The rows of each matrix lie in a flat space through zero, up to rounding. After each matrix: how many dimensions does the smallest such space have?
(in the rows, 128 means zero)

[[160 124 140 103 130 140 176 135 159 133 118 109 119 150 190 107 134 157
  112 159]
 [124 108 103 131 156 139 139 151 165 127 139 134 100 126 169 109 140 139
  124 125]
 [140 103 108  98 179 133 163 137 164 143 150 110 109 139 199 133 146 141
  109 162]
 [103 131  98 157 159 137 111 148 164 115 145 159  74 112 117  89 128 102
  139  98]
 [130 156 179 159 159 173  97 133 160 160 161 104 151 140 130 114 117 122
  172 142]
 [140 139 133 137 173 161 112 157 185 174 184 116  90 149 161  98 109 137
  125 142]
 [176 139 163 111  97 112 123 141  89 101 139 110 165 130 114 132 117 132
  109 131]
 [135 151 137 148 133 157 141 144 181 122 126 142  77 140 143  60 118 126
  138 119]
 [159 165 164 164 160 185  89 181 197 146 197 123  84 153 143  45  92 129
  142 116]
 [133 127 143 115 160 174 101 122 146 172 184 101 128 179 157 129 100 144
  134 139]
 [118 139 150 145 161 184 139 126 197 184 135 110 114 159 181 101 124 152
  159 155]
 [109 134 110 159 104 116 110 142 123 101 110 162 107 101  86 105 128 113
  133  88]
 [119 100 109  74 151  90 165  77  84 128 114 107 162 125 142 206 156 114
  113 170]
 [150 126 139 112 140 149 130 140 153 179 159 101 125 161 171 129 111 163
  112 155]
 [190 169 199 117 130 161 114 143 143 157 181  86 142 171 141 100  89 141
  123 158]
 [107 109 133  89 114  98 132  60  45 129 101 105 206 129 100 225 143 117
  135 151]
 [134 140 146 128 117 109 117 118  92 100 124 128 156 111  89 143 130 102
  135 123]
 [157 139 141 102 122 137 132 126 129 144 152 113 114 163 141 117 102 141
  105 141]
 [112 124 109 139 172 125 109 138 142 134 159 133 113 112 123 135 135 105
  134 126]
 [159 125 162  98 142 142 131 119 116 139 155  88 170 155 158 151 123 141
  126 159]]
 => 8

[[ 82 132 114 127 112 136 145 132 128 143 116 134 142 108 120 153 123 129
  130 141]
 [132 129 120 122 129  93 109 122 136 104 132 129 112 166 118 154 119 177
  129 124]
 [114 120 118 132 105 139 126 146 116 125 135  98 147 101 115 124 100 132
  122 129]
 [127 122 132  82 135 109  99 149 116 123 122 127 156 116 127 126 112 117
  109 145]
 [112 129 105 135  83 112 153 144 128 115  83 160 110 166 116 133 172  80
  141  96]
 [136  93 139 109 112  99  89 140 119 122 164 124 137  94 144 119 108 123
  137 152]
 [145 109 126  99 153  89  73 126 117 100 116 144 154 167 121 128 125 123
  114  92]
 [132 122 146 149 144 140 126 115 116 127 145  99 157 120 120  97 162  89
  130  81]
 [128 136 116 116 128 119 117 116 111 144 126 143 109 138 143 155 117 166
  118 142]
 [143 104 125 123 115 122 100 127 144  88 110 117 139 142 106 118 125 121
  124 121]
 [116 132 135 122  83 164 116 145 126 110 137  65 171  95  83 137 100 157
  108 151]
 [134 129  98 127 160 124 144  99 143 117  65 135  91 152 137 118 150 114
  115 123]
 [142 112 147 156 110 137 154 157 109 139 171  91 106 105 122  76 136 107
  139 124]
 [108 166 101 116 166  94 167 120 138 142  95 152 105 132 163 145 146 103
  127 119]
 [120 118 115 127 116 144 121 120 143 106  83 137 122 163  64 136 130 131
   91 109]
 [153 154 124 126 133 119 128  97 155 118 137 118  76 145 136 162 113 208
  119 168]
 [123 119 100 112 172 108 125 162 117 125 100 150 136 146 130 113  71 125
  114 108]
 [129 177 132 117  80 123 123  89 166 121 157 114 107 103 131 208 125 196
  118 183]
 [130 129 122 109 141 137 114 130 118 124 108 115 139 127  91 119 114 118
   80 112]
 [141 124 129 145  96 152  92  81 142 121 151 123 124 119 109 168 108 183
  112 140]]
 => 13

[[ 46 123 155 146 164 170 110 111 139 155 130  85  76 168 113 111 164 141
  155 143]
 [123 143  82 192 146  61  95 114 145  93 153  79 137 114 178 121 164 199
  132  98]
 [155  82 130 104  84 171 128 152  96 116  98 178 116  99 111  98  65 100
  113 114]
 [146 192 104  34 121 102 166 162 153 106 147 206 143 139 124 127 111  94
   65 141]
 [164 146  84 121  18  50 138 131  83  47  79 124 174  90 132 120 141 107
  115 101]
 [170  61 171 102  50 125 138 139  61 130  58 151 103  87  96 116 109 141
  100 114]
 [110  95 128 166 138 138  69 139  54 164 119 119 124 125 145 131 107 145
  168 140]
 [111 114 152 162 131 139 139  87 119 159 122 120  81 121 130 162 139  97
  136 137]
 [139 145  96 153  83  61  54 119  66 114 101 162 118  92 153 101 126 163
  133  96]
 [155  93 116 106  47 130 164 159 114  44  93 176 119 114 103 145 110 101
   89 156]
 [130 153  98 147  79  58 119 122 101  93  83 139 145 101 158 125 162 132
  139 120]
 [ 85  79 178 206 124 151 119 120 162 176 139  38  84 100 129 143 144 167
  155  89]
 [ 76 137 116 143 174 103 124  81 118 119 145  84  55 151 146 140 179 163
  101 148]
 [168 114  99 139  90  87 125 121  92 114 101 100 151  48 164 134 101 128
  128  89]
 [113 178 111 124 132  96 145 130 153 103 158 129 146 164 128 167 163 111
  121 162]
 [111 121  98 127 120 116 131 162 101 145 125 143 140 134 167  24 102 133
  105  50]
 [164 164  65 111 141 109 107 139 126 110 162 144 179 101 163 102  77 115
  121  92]
 [141 199 100  94 107 141 145  97 163 101 132 167 163 128 111 133 115  26
  146 130]
 [155 132 113  65 115 100 168 136 133  89 139 155 101 128 121 105 121 146
   39 113]
 [143  98 114 141 101 114 140 137  96 156 120  89 148  89 162  50  92 130
  113  28]]
 => 13

[[ 39 115 128  93 151 103 101  95 102 106 132  49 155 151 221 150 146 123
   91 148]
 [115 103 131 120 122 142 105 132 122 127 148 126 174 131 158 123  80 147
   99 136]
 [128 131  94 155 126 115 118 132  82 117  92 176 113 187 148 168 148  78
  110 110]
 [ 93 120 155 122 120 132 141 141 102 108 110 106 150 192 187 161  87 171
  106 123]
 [151 122 126 120  37 112 122 146 186 143 157 136 132 179 139 142 151 121
   95 127]
 [103 142 115 132 112  56 159 151 185 110 150 131  97 136 139 126  93 132
  131 140]
 [101 105 118 141 122 159  60  85  98 146 132 114 128 122 150 162 119 155
  109 127]
 [ 95 132 132 141 146 151  85  57 125 137 107  79 133 102 147 169 126 171
  114 139]
 [102 122  82 102 186 185  98 125  61 134 147 101 174  95 152  65 131  88
  133 142]
 [106 127 117 108 143 110 146 137 134  52 155 109 193 172 186  91  49 107
  113 139]
 [132 148  92 110 157 150 132 107 147 155 121  99 147  51  83  83 189 131
  150 154]
 [ 49 126 176 106 136 131 114  79 101 109  99  21 160 177 228 202 115 174
   98 149]
 [155 174 113 150 132  97 128 133 174 193 147 160  63 135 128  88 146  39
  111  94]
 [151 131 187 192 179 136 122 102  95 172  51 177 135 108 122 213  38 160
  103 119]
 [221 158 148 187 139 139 150 147 152 186  83 228 128 122  39 118  36 151
  166  87]
 [150 123 168 161 142 126 162 169  65  91  83 202  88 213 118 152  82 152
  152  62]
 [146  80 148  87 151  93 119 126 131  49 189 115 146  38  36  82 107 135
  243 155]
 [123 147  78 171 121 132 155 171  88 107 131 174  39 160 151 152 135  67
  115 128]
 [ 91  99 110 106  95 131 109 114 133 113 150  98 111 103 166 152 243 115
   58 157]
 [148 136 110 123 127 140 127 139 142 139 154 149  94 119  87  62 155 128
  157  93]]
 => 13

[[137 132 125 121 134 154 119 127 120 130 131 114 148 115 121 115 136 123
  127 136]
 [132 128 122 123 138 142 130 133 119 128 129 118 142 123 126 131 126 122
  124 133]
 [125 122 120 127 139 121 142 138 120 124 127 128 129 135 134 149 114 122
  121 127]
 [121 123 127 132 128 109 138 132 130 125 126 137 115 139 135 143 119 129
  126 122]
 [134 138 139 128 112 143 106 113 139 134 130 126 129 115 117  93 151 137
  139 131]
 [154 142 121 109 143 206 101 124 107 135 135  86 187  89 105  86 153 115
  126 152]
 [119 130 142 138 106 101 122 116 148 130 126 148  99 136 130 118 136 142
  139 118]
 [127 133 138 132 113 124 116 117 140 131 128 135 117 126 125 110 141 137
  137 125]
 [120 119 120 130 139 107 148 140 122 123 126 135 120 143 139 160 107 123
  120 123]
 [130 128 124 125 134 135 130 131 123 128 129 123 136 126 127 130 126 124
  125 131]
 [131 129 127 126 130 135 126 128 126 129 129 124 134 124 126 124 130 127
  128 130]
 [114 118 128 137 126  86 148 135 135 123 124 149 100 151 142 159 109 131
  125 115]
 [148 142 129 115 129 187  99 117 120 136 134 100 167  96 108  83 156 124
  133 145]
 [115 123 135 139 115  89 136 126 143 126 124 151  96 146 137 141 121 138
  132 115]
 [121 126 134 135 117 105 130 125 139 127 126 142 108 137 133 132 127 135
  132 120]
 [115 131 149 143  93  86 118 110 160 130 124 159  83 141 132 113 140 150
  145 112]
 [136 126 114 119 151 153 136 141 107 126 130 109 156 121 127 140 118 113
  117 137]
 [123 122 122 129 137 115 142 137 123 124 127 131 124 138 135 150 113 124
  122 125]
 [127 124 121 126 139 126 139 137 120 125 128 125 133 132 132 145 117 122
  121 129]
 [136 133 127 122 131 152 118 125 123 131 130 115 145 115 120 112 137 125
  129 135]]
 => 2

[[139 131 133 126 128 118 116 149 144 149 128 119 123 139 126 116 117 124
  132 142]
 [131 143 144 117 155 116 131 137 118 126 151 141 123 127 118 117 127 117
  147 104]
 [133 144 146 116 158 114 129 141 119 128 153 141 122 128 117 115 126 116
  149 104]
 [126 117 116 136 107 136 125 122 137 131 110 117 131 130 136 135 128 136
  114 148]
 [128 155 158 107 182 110 139 136 100 113 174 158 121 120 109 113 133 108
  164  72]
 [118 116 114 136 110 142 135 107 124 115 113 126 135 121 136 143 136 138
  113 133]
 [116 131 129 125 139 135 143 107 105 102 138 145 132 114 126 138 141 128
  132 100]
 [149 137 141 122 136 107 107 168 154 165 134 114 118 148 123 103 108 118
  139 148]
 [144 118 119 137 100 124 105 154 165 166 103  98 125 148 136 119 109 133
  114 178]
 [149 126 128 131 113 115 102 165 166 172 114 101 121 151 131 110 105 126
  124 172]
 [128 151 153 110 174 113 138 134 103 114 167 154 122 121 112 116 132 112
  158  80]
 [119 141 141 117 158 126 145 114  98 101 154 153 128 114 119 130 140 120
  145  84]
 [123 123 122 131 121 135 132 118 125 121 122 128 131 124 131 135 132 132
  122 129]
 [139 127 128 130 120 121 114 148 148 151 121 114 124 140 129 118 116 127
  126 151]
 [126 118 117 136 109 136 126 123 136 131 112 119 131 129 135 135 128 135
  115 146]
 [116 117 115 135 113 143 138 103 119 110 116 130 135 118 135 145 139 137
  115 128]
 [117 127 126 128 133 136 141 108 109 105 132 140 132 116 128 139 140 130
  128 108]
 [124 117 116 136 108 138 128 118 133 126 112 120 132 127 135 137 130 136
  114 143]
 [132 147 149 114 164 113 132 139 114 124 158 145 122 126 115 115 128 114
  152  96]
 [142 104 104 148  72 133 100 148 178 172  80  84 129 151 146 128 108 143
   96 205]]
 => 2

[[109 124 122 134 133 152 134 131 118 118 108 136 116 103 131 119 149 130
  128 133]
 [124 115 116 117 148 188 181 148 114 144 123 144 150 160 130 107 117 172
   97 138]
 [122 116 146 157 137 118 107 118 123 134 133 121 130 114 100 166 153 112
  161 118]
 [134 117 157 110 139  97  78 111 132 119 120 102 161 120 146 134 169  88
  124 119]
 [133 148 137 139 114 123 112 155 136 134 129 116 124  92 102 139 144 137
  160  92]
 [152 188 118  97 123  44 106 102 224 109 154 115 138 144 140 124  96  89
  155 130]
 [134 181 107  78 112 106 124 156 176 128 146 112 102 120 152 128 104 111
  152 121]
 [131 148 118 111 155 102 156  88 188 113 165 130 148 172 129 139  88 152
  106 144]
 [118 114 123 132 136 224 176 188  83 145 104 135 140 106 114 116 155 196
  107  92]
 [118 144 134 119 134 109 128 113 145 105 144 129 138 126 129 151 123 133
  131 106]
 [108 123 133 120 129 154 146 165 104 144 136 129 124 116 121 144 120 149
  137  96]
 [136 144 121 102 116 115 112 130 135 129 129 123 114 139 150 122 123  97
  138 151]
 [116 150 130 161 124 138 102 148 140 138 124 114  90  69  85 173 174 113
  205 116]
 [103 160 114 120  92 144 120 172 106 126 116 139  69  77 128 128 130 116
  177 118]
 [131 130 100 146 102 140 152 129 114 129 121 150  85 128 126  90  91 157
  107 160]
 [119 107 166 134 139 124 128 139 116 151 144 122 173 128  90 125 118 179
  112  92]
 [149 117 153 169 144  96 104  88 155 123 120 123 174 130  91 118 155 133
  125 130]
 [130 172 112  88 137  89 111 152 196 133 149  97 113 116 157 179 133  46
  198 100]
 [128  97 161 124 160 155 152 106 107 131 137 138 205 177 107 112 125 198
   69 127]
 [133 138 118 119  92 130 121 144  92 106  96 151 116 118 160  92 130 100
  127 118]]
 => 11

[[ 98 168 120 181 134 111 110 117 167 108  67 117 120 184  71 107  93  70
  118 125]
 [168  81 162 147 144 159 101 127 182  91  77 158 143 194 110  79 150  89
  140 114]
 [120 162  20 114 114 117 129 143 111 133 141  95 138 120 117 157 136 119
  152 118]
 [181 147 114  82 167 152 115 105  93  49 121 166 162 135  81 100 139 153
   99 121]
 [134 144 114 167  61 134 131 156  85 106 122 106 158 138  99 118 147 150
  132 131]
 [111 159 117 152 134 147 158 142 202 153 121 110 158 178  87  79 160  82
  144 140]
 [110 101 129 115 131 158  92 118 116 115 164 136 131 149 152 129 195 128
  122  99]
 [117 127 143 105 156 142 118  57 157 158 107 135 134 172 127 164 152 100
  126 125]
 [167 182 111  93  85 202 116 157 110 154 147  57 102 160 102  74 167  81
  121 121]
 [108  91 133  49 106 153 115 158 154 108 163  98 112 135 109 163  90  92
  107 147]
 [ 67  77 141 121 122 121 164 107 147 163  23 166 132 147 123  85 121 114
  139 156]
 [117 158  95 166 106 110 136 135  57  98 166  65 165  34 111 143 102 183
  145 128]
 [120 143 138 162 158 158 131 134 102 112 132 165  77 135  90 153 122  83
  108 131]
 [184 194 120 135 138 178 149 172 160 135 147  34 135  46 105 148 130 117
  119 149]
 [ 71 110 117  81  99  87 152 127 102 109 123 111  90 105  80 110 160 141
  158  63]
 [107  79 157 100 118  79 129 164  74 163  85 143 153 148 110 170  75  89
   90 194]
 [ 93 150 136 139 147 160 195 152 167  90 121 102 122 130 160  75 111 170
  171 113]
 [ 70  89 119 153 150  82 128 100  81  92 114 183  83 117 141  89 170 150
  180  78]
 [118 140 152  99 132 144 122 126 121 107 139 145 108 119 158  90 171 180
   95  83]
 [125 114 118 121 131 140  99 125 121 147 156 128 131 149  63 194 113  78
   83  57]]
 => 18

[[162 128 143 153 126 145 155 131 132 138 115 146 135 121 119 121 146  99
  100 120]
 [128  95 165 110 127 128 142 125 124 144 114 116 141 135 125 150 115 134
   83 128]
 [143 165 174 148 117 145 121 124 120 153 118 165 117 106 103 145 153 100
  132 145]
 [153 110 148 181 136 161 149 135 123 135 147 147 120 114 144 127 169 102
  104 141]
 [126 127 117 136 152 135 124 115 123 118 139 121 115 107 137 131 120 131
  108 124]
 [145 128 145 161 135 153 126 131 131 112 148  92 121 122 142 152 129 134
  176 103]
 [155 142 121 149 124 126 156 127 146 142 127 135 152 132 142 144 159 100
  140 134]
 [131 125 124 135 115 131 127 150 131 127 129 130  87  92 128 124 120  93
  145 119]
 [132 124 120 123 123 131 146 131 149 117 135 125 146 138 127 152 115 143
  133 155]
 [138 144 153 135 118 112 142 127 117 131 128 146 145 172 118 146 126 128
  133 131]
 [115 114 118 147 139 148 127 129 135 128 181  93 130 117 145 116 137 139
  136 112]
 [146 116 165 147 121  92 135 130 125 146  93 213 138 156 110 157 140 125
  106 136]
 [135 141 117 120 115 121 152  87 146 145 130 138 174 164 139 142 136 119
  116 131]
 [121 135 106 114 107 122 132  92 138 172 117 156 164 106 128 111 160 105
   69 116]
 [119 125 103 144 137 142 142 128 127 118 145 110 139 128 152 110 130 122
   90 107]
 [121 150 145 127 131 152 144 124 152 146 116 157 142 111 110 135 143 118
   91 142]
 [146 115 153 169 120 129 159 120 115 126 137 140 136 160 130 143 195 143
  144 132]
 [ 99 134 100 102 131 134 100  93 143 128 139 125 119 105 122 118 143 159
  156 129]
 [100  83 132 104 108 176 140 145 133 133 136 106 116  69  90  91 144 156
   59 111]
 [120 128 145 141 124 103 134 119 155 131 112 136 131 116 107 142 132 129
  111 181]]
 => 17

[[111 124 116 131 131 108 118 121 111 125 120 112 152 132 130 123 165 141
  110 156]
 [124 122 122 129 125 138 116 143 129 136 135  96 153 131 124 134 137 123
  138 156]
 [116 122 131 111 124 132 144 103 125 129 136 140 120 129 134 130 127 120
  117 105]
 [131 129 111 158 117 130 129 140 132 135 125 112 132 126 120 130 139 113
  137 128]
 [131 125 124 117 126 129 128 119 123 134 135 120 131 124 140 140 139 142
  118 127]
 [108 138 132 130 129 120 144 100 120 109 124 148 107 135 107 106 136  85
  116 114]
 [118 116 144 129 128 144 106 111 102 126 119 110 117 105 116 139 129 166
  111 110]
 [121 143 103 140 119 100 111 146 142 119 145 123 137 155 109 116 148  89
  150 189]
 [111 129 125 132 123 120 102 142 111 123 132 117 117 124 123 140 133 143
  113 150]
 [125 136 129 135 134 109 126 119 123 118 120 140 101 116 109 119 137 116
  112 122]
 [120 135 136 125 135 124 119 145 132 120 136 139 114 130 106 117 112 109
  121 136]
 [112  96 140 112 120 148 110 123 117 140 139 122 149 123 140 141 114 191
  118 103]
 [152 153 120 132 131 107 117 137 117 101 114 149 120 135 149 115 139 157
  126 128]
 [132 131 129 126 124 135 105 155 124 116 130 123 135 135 132 125 116 147
  140 137]
 [130 124 134 120 140 107 116 109 123 109 106 140 149 132 130 102 145 162
  134 131]
 [123 134 130 130 140 106 139 116 140 119 117 141 115 125 102 105 136  82
  132 135]
 [165 137 127 139 139 136 129 148 133 137 112 114 139 116 145 136 127 149
  137 130]
 [141 123 120 113 142  85 166  89 143 116 109 191 157 147 162  82 149 154
  121  84]
 [110 138 117 137 118 116 111 150 113 112 121 118 126 140 134 132 137 121
  134 165]
 [156 156 105 128 127 114 110 189 150 122 136 103 128 137 131 135 130  84
  165 198]]
 => 12
